There are 4 ways to turn a row about zero (a turn may also mirror it). The second row of each pair is the first, turned, with some noise.
(in the rows, 128 means zero)
Known pairs, each followed by its turn:
[117 177 136  88 107]
[135 191 135 154 123]  X

[ 90  96 129 147 192]
[120 114 123  80 189]  F

[127 121 186 135 146]
[138 113  98 102 172]  A

[117 109 127 118 144]
[127 138 140 126 150]  A

[117 161 147 113 107]
[119 115 120  90 104]  A

[164 151  98 131 133]
[111 144 111 162  98]  A

[140 127 142 119  91]
[116 135 131 136  89]  F

[123 119 147 165 107]
[130 111  90 136 105]  X

[119 120 105 142 171]
[101 125 143 164 155]  A

[135 123 126 147 110]
[132 134 150 125 115]  F

[164 117  71  95 153]
[191 104  92 125 122]  F

[116  92 122 124 137]
[126 128 113  89 130]  F

[142 140 187 106 168]
[129 137  87 196 116]  V

[ 95 128  84 127 136]
[151 145 137  80 127]  X

[ 81 141 136 124 143]
[177 139 134 131 121]  X

[159 144 182 113 107]
[105 137 122 189 122]  X

[140 141 140 117 102]
[119 156 134 135 112]  V

[131 119 170 126 131]
[139 154 108 153 135]  V

[109 140 117  97 140]
[151 151 155 120 133]  X

[ 93 124  95 129 130]
[149 101 144  98 120]  V

[150 103 100 141 113]
[102 128 134  95 148]  V

[178 118  83 117 151]
[116 174 119 183 118]  A

[111 109  90 121 145]
[158 141 110 101 148]  F

[116 159 150 141 148]
[147 120 143 165 126]  V

New pairs. What belongs after each?
[ 96  96 138  86 147]
[164 120  77 115 104]  V

[160 127 132 136 174]
[102  95 111 162 151]  V

[ 88  86 144 110 116]
[ 92 152 103  86 125]  F

[122 107 148 137 166]
[125 127 124 133 174]  A

[111 124 121 131 132]
[121 121 142 130 135]  A

[137 127 139 147  80]
[170 111 118 117 100]  A

[139 108  77 147  89]
[ 87 131 112  77 107]  X

[141 130 124 129 113]
[108 132 119 129 124]  X

[123 110  81 176 113]
[128 112 165  85 168]  V

[125 152 144 135 156]
[ 97 112 107 125 145]  A

[124 159 161 133 180]
[142 104 125 190 126]  V

[147 123 119  89 153]
[119 135 169 126 154]  X

[136 115 153 111 123]
[103 118 114 124 112]  F

[173 118 158 161 152]
[119  70 164 125 123]  F

[137 123 133 165 138]
[128 125 132 139 164]  V

[ 66 130 169 132 155]
[ 74 139 120 121 181]  F

[135 155 124  74 122]
[118 174 164 140 138]  X

[117 140 105  88 142]
[150 137  85 137 139]  F

[107 127 123 121 150]
[108 130 144 124 147]  A

[136 134  80 157 167]
[139 120 113  77 170]  X

[ 95  92 124 135 120]
[160 133 117  95 143]  V

[134 148 131 176 139]
[120  84 104 156 128]  A

[116 124 101 154 160]
[110 114 145 166 142]  A

[ 97  86 141 149 103]
[101 152 143  80 117]  F

[155 204 126 105 136]
[ 96 116 164 177  75]  V

[174 126 152 120 132]
[ 91 146 110 153 132]  V

[135 149  65 120 144]
[119 160 136  74 162]  X

[ 91 167 131  99 161]
[180 164 149 136 149]  X

[125 127 116 125 104]
[139 125 140 128 112]  A

[153 117 142 145 138]
[142 130 106 144 141]  A

[124 148  94 163 126]
[127 105 175 118 145]  V

[158 222 144 110 127]
[121 199 106 176 176]  X

[127 115 128 161 118]
[135 135 140 117 162]  V

[138 134 129 111 118]
[115 138 128 128 112]  V

[118 121  81  88  95]
[163 168  88 123 103]  F

[134  61 128 162 159]
[134 111  90 115 199]  V

[112 135 110 164  65]
[164  86 147 126  79]  A

[103  79 145 123 111]
[ 97 146 117  83 113]  F

[131 132 136 115 136]
[127 123 117 136 118]  V

[147 120  91 182 105]
[167 136 183 109 115]  F

[135 108 148 131 152]
[111  96 124 114 139]  F

[131 100  96 114 159]
[116 159 154 159 146]  A

[ 89 162 179  85 139]
[177 159 155 185 116]  X

[101 178 102 139 165]
[ 64 101 139 138 121]  A

[105 129 179 119 150]
[ 80 119 112 135 151]  F

[132 136 103 136 158]
[159 114 129 130 154]  F

[114  90 114 118 116]
[156 143 160 132 138]  A

[110 117 131 137 107]
[134 121 121 125  98]  X

[140 134 117 138 148]
[117 104 135 139 140]  V

[125  93 149 149  93]
[112 103 111 136  83]  X

[140 113 107 152 114]
[111 129 139 100 155]  V

[152 164 108 101 127]
[ 96 154 111 129  92]  A

[136 106 122 123 136]
[133 113 119 108 122]  F

[152 166  97  86  85]
[ 86 200 141 123 127]  X

[145 159 148 162  93]
[113 142  78 151 120]  X

[146  88 121 134 142]
[138 101 126  93 119]  F

[134 129 116 141 110]
[137 121 130 137 109]  A

[155 170  94 124 162]
[177 109 124 169 145]  F

[141 156 166 106  93]
[135 131  94  82 102]  A

[138 133 105 156 118]
[154 137 158 121 122]  F

[117 128 141 151 202]
[ 90 109 116 154 189]  A

